The rows of a group lie close to one hidden flat surface of 12 dimensions, which passes through zero. Surfaces can cross.
In the rows, zero is written as 128.
Some rows, each with its group after it:
[118 152 116 114 142 146 142 149 120 123 143 121 185 112 157 141 133 170
 132  91 128 147 161] | lopo
[101 169 130 113 175 126 108 112 150 145 109 134 141  59 130 120 153  88
  95 129 119  99 130] | pobon
[102 161 152 145 107 153 138 123 167  97 176 154 110 144 164 139  84 177
 135 135 127 157  66] | gel
[139 137 134 157  97 141 121 158 120 146 194 160  86 176 129 180  72 132
 117  95 124 192  87] | gel
[124 161 125 112 117 127  93 189  92 160 192  80 166 143 130  97 134 113
 143 157 134 118 115] | lopo
[129 125 108 120 195 173 170 169  89 102 106 118  92 163 133 127 103 122
 130 144 108 144 241] | bezi
[108 163 138 109 142 152 106 182 128 141 141  73 102 100 121 128  77 134
  98  96 121 114 101] | bezi
[182  92 115 124 112 141 119 136  93 171 126 103 150 128 108 131 180 117
 120 154 133 109 155] | lopo
[114 114  97 142 137  96 113 103 126  89 167 121 109 109 134 182 185 147
 128 112 155 128 112] | gel
[ 77  58 204 127  93  94 143 134  86 128  94 109  74 203 145 131 159 132
 161  96 144  78 170] | Pako
[153 164 105 105 149 130 118 133 139 118 108 137 136 105 147 129 121  72
 135 154 101 148 124] | lopo
[137 102 153 177  74 116 141 130 118 158 130 198 132 137 140 201 142  85
  82 111 163 122  39] | Pako
[ 66 161 164 109 159 110 112 165  99 135 157  94  55 121 180 189 112  43
  76 132 132 111 119] | bezi
[111 137 129 148 127 105 213 143 130  98 114 153 123 152 215 121  54 102
  67 167 151 146 168] | pobon
[109 109 125 157 157 159 210 110 122 113 120 130 129 200 118  83 133 122
 116 246  95 147 128] | gel
[128 174 141 117 145 151 135 143 107 132 226 125 123 136 102 156  74 155
 132 142 108 178 129] | gel
[ 74 135 134 150 141 155 116  80 123 128 167 155 179 162 128 107 173 185
 154 152 128 141 136] | Pako
[144 117 112 137 117 107 166 129 129  68 155 113 125 156 157 106 165 138
 172 203 142 121 142] | pobon
[ 81 129 129 102 139 136 106 106 119 126 106  74 158 129 156 143 141 132
 109 112 125 121 107] | Pako
[103 130  85 157 153  87 156 148  97  74 163 130 112 180 103 130 114  90
 131 179 143 141 109] | Pako
[ 95 146  72 167 149 170  71  57 143  89 137 169 119 143 126 148 114 149
 109 160 157 154  79] | lopo
[164 151 166 154 109 131 116 185 137 161 226 168  50 104 113 108 151 162
 166 124 136 107 181] | lopo
[118 102 161 156  83 128 142 106 139 147 118 165 154 125 126 142 147 180
 117  87 152 110  95] | lopo
[109 164 136 117 111 150  86 140 125 122 153 123 160 112 117 143 143 115
 136 154 147  98  35] | pobon
[127 132 118 140 111 141  71 117 115 144 145 131 122 132 116 133 136 127
 126 146 151 113 105] | lopo
[153 116  99 134 166 139 135 110 147 137  96 126  91 101  96 104 104 144
 106 109 112 142 193] | Pako
[126 123 136 131 105  74 111 108 147 155 181 102 109 134  78 130 113 114
 124 122 103 158  58] | Pako
[119 136 151 146 136 186 129  76 140 151 132 145 130 112 105 131 138 152
  78 180 125 111  86] | bezi
[121 118 120 113 134 147 181 105 102 101 189  74 193 147 127 159 156 195
 135 170 120 162 102] | lopo
[167 117 155 105  96 103 154 118 130 137 165 111 175 118 163 124 191 152
 172 146 117 132 155] | pobon
[109 149 135 110 151 144  79 154 123 147 105 111  83 109  65  99  73 113
 128  87 117 109 135] | pobon
[111 137  87 104 161 155  95 150 107 149  96  80 147 121 139 133  97 116
  90  84 122 149 160] | bezi
[130 158 124 148 129 112 157  99 131  95 187 183 175 120 104 123 144 149
 146 181 147 125 100] | pobon
[140 134 152  78 132 156 152 121  86 141 134  70 182  93 189 162 160 137
  91 159 149  94 166] | pobon
[124  98 143 125 129 142 133 100 103 139 117 112 137 122 120 138 161 143
 108 141 139  96 145] | Pako
[110 114 131 138 109  99 113 101 122 115 155 122  98 166 123 156 141 118
 134 145 128 139  72] | lopo
[137 160 123 146 116 139 110 135 168 146 114 181 144 107 138 118  95 106
 110 108 121 150  85] | Pako
[101 159 113 126 154 111 137 107 130 104 150 143 188 144 102 106 117 126
 151 145 113 159 109] | gel
[ 89 152 171 159  80  95 119 154 118 126 121 223 196 152 163 132 158  68
 146 135 169  86  56] | Pako
[117  90 181 118  88  98 131 101 112 157  99 115 139 123 125 150 155 115
 108 115 142  83 102] | pobon
[129  94 156 147  93 148 110 104 146 177 113 120  78 130 108 137 105 149
  83 110 123 125  94] | bezi
[117  81  83 149 134 131 148 142 141  94  27  98  82 193 156  76  76 109
 112 149 132 138 144] | pobon
[121 150  76 143 157  99 135 153 153  86  93 155 120 137 137 113  91  85
 145 118 122 162 115] | Pako
[ 89 129 118 133 133 119 103 177 109 144 105 121 142 147 154 113  91 130
 118  47 141 132 169] | lopo
[153 118  85 120 112  91 138 159 132  89 130  96 127 157 145  98  78 152
 164 102 134 165 164] | bezi
[152 134 123 131  89 158  47 141 135 170  92 147 118 142 129  86  89 102
 139 123 134 121 115] | lopo
[120 139 107 151 143 189 165 146 129 101 142 117  98 174 152 121  82 159
 104 178 113 166 137] | gel
[201 125 108 106 143 116 142 162 139 110 112 145 123  34 111 135 178 157
 167  67 143  92 224] | bezi
[125 158 128  99 184 122 139  96 118 113 140 143 159  65 101 139 140 131
 127 122 121 122 191] | gel
[148 126 142 134  77 105  97  82 159 154 166 140 117 152 164 109 119 133
 142 141 117 162 111] | bezi
[146 123 178 137 123 110 211 143 136 126 165 144 105  90 122 177 168 104
 103 171 120 105  91] | lopo
[131 155 129 118 147 150 158 122  99  88 201 127 141 142 167 168 168 145
 147 210 134 136 145] | bezi
[179 130 100 132  99 150  88 199 151 140 127  97  74 127 160  79 124 137
 167 123 132 116 152] | gel
[126 125 144 105 124 107 122 158 134 141  79 107 155 121 166  96 179  78
 153 132 117  98 146] | gel
[156 131 131 135 112 179 147 143 118 124 137 143 126 115 179 171 134 143
  99 159 159 117 125] | pobon
[ 84 174 144  84 124  99 132 183 112  81 120  59 147 139 191  77 116  65
 152 208 154  59  96] | pobon
[191 102 140 135  88 185 114 144 152 154 105  92  77 101 124  76 133 178
 127 160 137  77 136] | gel
[125 127 162 129  97 130 125 172 124 163 100 130 102 160 161 130  97  85
 120 101 117 134 126] | gel
[176 137 107  84 134  95 127 140 120 113 110  90 183 108 100  77 141 125
 193 135 110 119 178] | Pako
[138 167 134 124 125 127 164 121 179 130 128 150 185 119 169  54  96 143
 136 161 103 156 148] | pobon
[102 126 122 135 132  84 111  99 159 124 112 159 146 129 111  96 155 121
 167  97 111 140 121] | Pako
[108 125 125 162 171 158 157 180 120 126 116 168  88 116  56 157 132 128
 116  84 115 115 118] | bezi
[133 107 151 113 102  89 145 128 100 117 126 116 119 146 172 162 147 104
 136 129 149 115 144] | bezi
[151 138 144 121 124 123 110 154 117 150 179 116  91 108 111 148 149 110
 134 133 127 110 135] | gel
[154 134 135 106  83 111 118 137 137 134 129 116 160 118 170 121 121 139
 149 116 141 129 126] | bezi

New rows, each followed by its group:
[134 116 154 101  97 117 151 154  47  90 116  98 159 134 120 142 100 127
 120 171 211  36 141] | pobon
[216 112  74 161 126 128 142 143 145 152 145 167  91 113  84 136  81 113
 102 117 110 186 153] | Pako
[114 189 168  93 115 113  63 142 149 125 155 129  45 130 188 182  81  39
 144 123 103 153  67] | lopo
[145 171 145 136 100 146 165 144 166 120 141 153 149 121 217 108 119 129
 118 186 133 131 104] | pobon
[ 89 148 123 111 166 104 151 108 135  87 140 117 164 107 120 120 144 153
 145 136 129 120 135] | lopo
[ 98 117 112 137 147 103 130 128 100  98 128 130 125 133 122 165 145  91
 102 144 163 108 104] | pobon
[123 123 177 155 102 164 153  81 184 145 102 142 105 118 113  79 104 167
  92 178 118 107  79] | pobon
[160 162 138 133  99 160 119 197 141 148 146 158  89 139 184 154  54 111
 120  92 118 170 108] | Pako
[131  86 117 134 110 126  85 107 123 144  45 124  81 167 119  99  85 119
 130  89 133 132 157] | lopo
[159  68  93 165  97 157 123 128 119 151  89 118 110 150 111 136 129 132
  80 139 146 115  98] | gel
[105  76 145 123 122 127 116 124  98 126 105  65  70 150 126 168 157 113
  99 136 147  89 105] | pobon
[134  92 103 107 152 147 124 119  63 159 121 109 197 164 136 191 202 114
 139  95 104 170 197] | bezi
[168 119 110 142 107 111 115  67 176 124 124 148 127  95 113  81 134 171
 133 152 142 121 129] | bezi
[123 184 133  74 161 150 128 119 155 104  93 114 160  82 171 127  97 113
 132 125 103 133 138] | lopo
[113 117 157 122  86  77 105 166  96 171 132 109 140 161 150 158 161  44
 138 108 127 125  80] | gel
[ 97 148 170 122 127  87 157 125 115 118 144 140 136  91 174 168 145  73
  83 161 162  81 109] | pobon
[ 93 184 128 136 113 128  57  61 184 104 136 187 175 109 108  67 123 181
 182 134 145 113  68] | lopo
[146 118 151 167 136 172 121  98 175 173 105 185  53 103  98 110 111 132
  88 125 110 128 146] | bezi
[ 73 157 132 108 165 154  65 121 140 153 126  73 101 112 100 123 117 110
 100 118  99 124  64] | pobon
[122 151 118 107 153 104 108  96 173 126  99 127 141  62 117 114 153 113
 131 104 110 119 117] | Pako
[202 128 133 125  92  93 121 140 133 170 179 150 140  92  98 156 151  98
 144 105 116 142 112] | Pako
[132 179 136 136 122 108 116 198 169 118 162 157  40  86 164 136  72 100
 127  90 136 133 114] | bezi
[193 169 118  77 146 167 133 146 167  99 131  82 131  69 127  85 109 174
 176 150 102 126 158] | Pako
[132 152 111 136 176 161 130  93 137 152 227 145 139 107  96 160 137 190
 122 113  85 203 161] | pobon
[107 136 118 137 142 161 141 165 123 135  90 111 127 144 178 120 134  69
  83 182 125 115 105] | gel
[136 140 108 126 157 133 140 170 138 106 109 135 132  82  84 112 121 148
 146 102 131 104 147] | bezi
[ 81 128 108 116 173 111 156 128 107  89 131 102 119 137 151 172 117 139
 119  83 128 159 169] | lopo
[127 111 133 109 129 139 124 123 107 147 151  74 124 148 103 123 117 165
 140 116 106 149 147] | pobon
[104 173 122 106 127 109 118 120 123  96 196  90 151 164 142 153 126  87
 147 202 106 166  20] | lopo
[129 131 100 137 128  93 114  94 126 113 167 141 170 129  56 101 149 145
 158 153 132 133  89] | gel
[109 125 140 120 135 133  78  96 131 177 172  76 116 132  58  98 143 152
 136 129  90 140 107] | bezi
[163 101 170 107 122 149 145  96 124 123 153 109 111  91 123 151 207 185
 158 150 132  81 169] | Pako
[175 116 152 126  95 147 137 193  96 156 112 139 101 144 162 145  90 104
 124 101 136 121 174] | Pako
[ 67 144 131 112 155 110  99 139 132 132 150  73  83 167 141  96  91 134
 148  91  89 167 161] | Pako
[112 141 140 137 120 151 140 147 109  96 112 167 160 145 162 132 148 135
 145 163 156  93 126] | Pako
[162 117 157 131  92 143 138 173 143 101 110 109  50 148 162 106 132 125
 158 173 150  74 122] | pobon
[123 142 158 112 123 120 123 202 124 109 107 112  37 130 178 131 100  66
 124 140 149  73 137] | pobon
[122 128 134 137 157  59 182 131 116 105 139 161 107 124 113 114 105 102
 131 128 138 121 207] | pobon
[126 116 145 140 133 140 127 116 114 158 105 179 151 141 109 144 166 101
 140 114 106 136 140] | bezi
[146  98 153  95  92 107 166 143 122 138 114  78 156 174 138 113 105 151
 172  95  93 164 131] | lopo
[126 113 111 115 116 101 139 146  94 104 170  91 165 176 137 147 153 142
 170 122 129 161 129] | bezi
[114 118  72 155 165 125 106  67 136  86  89 156  72 143 115 152 113  91
 101 154 131 147 117] | lopo
[118 168  77 100 154 141  86 126 119 133 166  67 177 128 150 107 115 135
 132 128 112 177 146] | bezi
[159  83 122 117 111 119 138  83 118 128  84  92 121 153 154  99 117 147
 132 143 133 130 198] | bezi
[ 95 104 132 150 132 152 145 132 115 122 115 104 113 169  86 126  91 148
  97 138 128 133  84] | bezi
[122 146 106 115 160 164 129 131 101 112 183 109 138 116 163 189 145 174
 117 109 127 161 164] | lopo
[120 125 139  95 112 130 135 100 113 129 107  81 205 131 137 147 148 113
 119 156 125 123  62] | lopo
[154 145 102 167 114 122 111  94 169 139 167 206 161  92 116 170 165 120
 121 112 125 171  63] | Pako
[111 158 171 112 129  77 177 151 127 135 112 151 144 116 165  94  59  90
 101 117 134 116 183] | pobon
[126 121 159 131 107 124 135 102 165 118 124 137  96 121 129 131 147 158
 152 118 123 116 105] | Pako
[129 115 126 122 146 135 189 132 119 110 117 101 137 135 134 146 122 141
 111 132 115 148 148] | lopo
[137 153 163 105 128 163  96  67 156 119 112 118 101  92 111 106 120 122
 122 207 130  80  82] | lopo
[137 157 158 137 122 131 152 145 157 136 136 168 126  89 134 127 134 102
 112 155 126 103  94] | lopo
[118 183 139  92 124  97  62 117 150 111 179 107 127  56  92 115  92 171
 154  83 151  94 100] | gel
[107 145  87 126 152 165  87 116 118 127  83 134 160 107 155 143 113 108
  81 117 145 124 129] | lopo
[139 132 106 153 131 144 119 132 125 131 173 144 148 133 103 100 151 176
 144 144 140 128 140] | lopo
[103 145 176 121 125 130 111 120 125 141 151 151 143 117 134 114 173 141
 156 132 133  89 155] | Pako
[140 150  93 141 120  74 124 111 156  98 127 187 185 107 153 118 160  99
 166 131 147 137 122] | bezi
[131 103 116 121  87 139  97 168 100 133 114  92 131 183 152 152 119 116
 144  98 138 145  89] | pobon
[119 126  96 134 139  72 130 134 126  97  89 149 157 150  80  61  99 107
 175 117 133 126 151] | pobon
[109 156 125 130 136 118 103 188 117 155 125 126 129 118 133  89 108  95
 111 117 141  99 145] | lopo
[135  91 123 107 127 171  98 144  99 165  63  71 108 136 137 154 111 124
  94  72 122 122 157] | pobon
[ 84 139  87 111 188  93 133 103 121  59 137  79 122 118 117 118 144 146
 140 145 140 119 158] | gel
[111 106 163 139 142  79 182 100 133 142 156 135  84 139 115 135 116 128
 104 118 105 153 173] | pobon
[115 132 171 132  87  72  98 125 139 173 131 161 137 119 125 136 148  72
 131  80 127 121  78] | Pako
